There are 3 ways to turn a row about zero (a turn may also mirror it). The second row of each pair is the first, turned, with some noise.
Known pairs, each followed by its turn:
[-1.06 -3.28 -2.74 -3.52]
[ 0.24  1.09 -0.91 -5.59]
(2)

[-2.01 -3.84 -3.42 -2.53]
[-1.00  1.90  0.33 -5.73]
(2)

[ 2.18 -0.87 -4.14 -3.93]
[-4.02  1.91  2.92 -3.59]
(0)

[-1.58  2.83 -0.73 -1.59]
[ 1.99  2.12 -0.31 -2.16]
(0)

[4.05 3.56 0.28 2.76]
[-1.99  3.46 -3.77  2.77]
(0)

[-2.65  1.35  0.46  1.28]
[ 0.60  2.85 -0.94 -0.68]
(1)

[ 3.52 -2.73  2.13 -2.13]
[-4.08 -3.09 -1.53 -1.05]
(0)

[ 2.14 -0.99 -0.52 -2.40]
[-0.18 -3.34  0.75 -0.29]
(1)

[-0.81 -3.08 -3.45  2.45]
[-0.72 -0.09  4.64  2.73]
(0)

[-3.32  1.83  0.21 -0.97]
[-0.98  2.95 -2.11  0.63]
(2)

[-1.67 -3.54 -1.56 -0.25]
[-1.97  0.70  1.26 -3.51]
(2)

[-1.30 -0.58  3.36 -0.62]
[ 1.15  1.31  2.78 -1.72]
(1)

[ 0.14  3.52  0.47 -1.51]
[ 2.10  0.86 -2.20  1.78]
(2)

[ 2.99  4.02  0.90 -3.80]
[ 5.23 -3.66 -0.16  0.59]
(1)

[ 3.49  3.70  3.70 -1.84]
[ 5.44 -1.61  2.35  2.22]
(1)

New pairs. What belongs after each?
[0.52 4.08 0.63 1.09]
[ 1.55  0.96 -0.49  3.85]
(2)

[-0.23 -1.08  2.34  1.92]
[ 0.44 -2.01 -1.11  2.05]
(0)

[-1.39  0.29 -0.41  3.62]
[1.77 0.75 0.72 3.34]
(0)

[-3.97  1.86  1.09 -3.17]
[-1.15  3.11 -4.54  0.09]
(2)

[ 0.45 -2.61  4.08 -1.63]
[-2.45 -3.66 -2.51 -0.93]
(2)

[ 4.11 -0.63  3.43  0.39]
[ 0.93 -1.27  4.39  2.84]
(1)

[ 4.06 -2.87  3.58 -1.74]
[-0.15 -3.05  5.49  0.88]
(1)

[-0.18  0.34 -0.59 -2.88]
[ 1.33  0.64 -2.08 -1.51]
(2)

[1.37 3.87 2.97 2.44]
[ 0.79 -1.11 -0.41  5.29]
(2)

[-3.47  3.77 -0.26  0.98]
[ 2.39  3.38 -2.99 -0.77]
(1)

[2.81 0.85 2.99 2.00]
[1.51 0.74 2.82 3.41]
(1)

[-0.44  1.77  3.39  1.42]
[2.37 2.71 1.86 0.79]
(1)

[-1.50 -1.12 -2.01  0.25]
[0.71 0.28 2.68 0.18]
(0)

[-3.65 -0.83  1.49 -2.15]
[ 0.80  1.34  0.56 -4.24]
(1)

[-3.17 -1.33  0.77 -0.93]
[-0.66  1.52  0.44 -3.29]
(1)

[0.26 1.71 3.14 0.58]
[-0.51 -1.25 -1.35  2.85]
(2)

[ 0.51  3.92  3.64 -1.22]
[ 1.48  0.63 -5.08 -1.48]
(0)

[ 1.67  0.74 -2.91 -1.10]
[ 3.06  0.78  0.92 -1.22]
(2)

[-0.21  2.00 -2.85  3.61]
[-1.08  1.87 -3.54  2.82]
(1)

[ 4.03  1.89 -0.31 -2.98]
[ 2.68 -4.35  0.07  1.66]
(1)

[ 3.49 -1.28 -0.40  1.21]
[-3.45 -0.03 -0.15  1.82]
(0)

[ 0.87  3.51 -0.23  2.42]
[ 0.76  3.39 -2.13  1.90]
(0)

[ 3.94 -3.33  0.05  0.94]
[-4.42 -1.71  0.29  2.05]
(0)

[-1.04 -0.78  0.56  3.96]
[ 1.62 -0.73  0.38  3.82]
(0)

[ 3.19 -3.24  3.65  3.74]
[-2.71 -3.86 -2.16  4.76]
(0)

[ 1.50 -2.54 -3.19 -3.45]
[-3.32 -0.17  3.41 -2.80]
(0)

[-0.07 -0.30 -3.52 -3.54]
[-0.56 -3.65 -2.63 -2.06]
(1)

[ 3.65  1.38 -2.71  4.04]
[ 3.14 -0.68  5.04  2.03]
(2)

[ 1.30 -1.55  2.79  0.77]
[-1.44 -3.00  0.14  0.73]
(2)

[-2.83 -0.37 -2.28  3.04]
[-2.65  3.03 -2.72 -0.09]
(1)

[-3.13  0.73 -0.16 -2.22]
[ 2.44 -0.34  0.80 -2.83]
(0)

[-3.21 -2.01 -0.64  2.04]
[-2.91  2.72 -0.53 -1.63]
(1)

[4.09 1.86 1.87 2.08]
[-2.38  1.05 -3.80  2.12]
(0)

[ 3.91 -0.59 -0.10  0.84]
[ 2.06 -2.92  1.67  0.29]
(2)

[-2.77  0.57  2.26  1.14]
[ 0.56  3.28  1.00 -1.14]
(1)

[-0.34 -2.19  2.76  1.81]
[-1.45  1.82  3.13  0.24]
(1)

[ 0.98 -0.33 -3.14 -3.22]
[-2.12  1.57  2.40 -3.13]
(0)

[ 0.85  1.26  3.98 -3.96]
[ 4.24 -1.81  3.06 -1.91]
(1)

[-2.60  1.02 -3.54  2.31]
[-1.49  2.23 -4.21 -0.05]
(1)

[ 4.11  3.39  2.38 -1.60]
[ 4.53 -2.29  1.79  2.83]
(1)

[ 1.54  1.09 -0.21  1.11]
[ 0.52 -0.10 -0.32  2.22]
(1)

[ 3.77  2.13 -0.49 -3.34]
[ 4.85 -1.39 -1.89 -0.17]
(2)

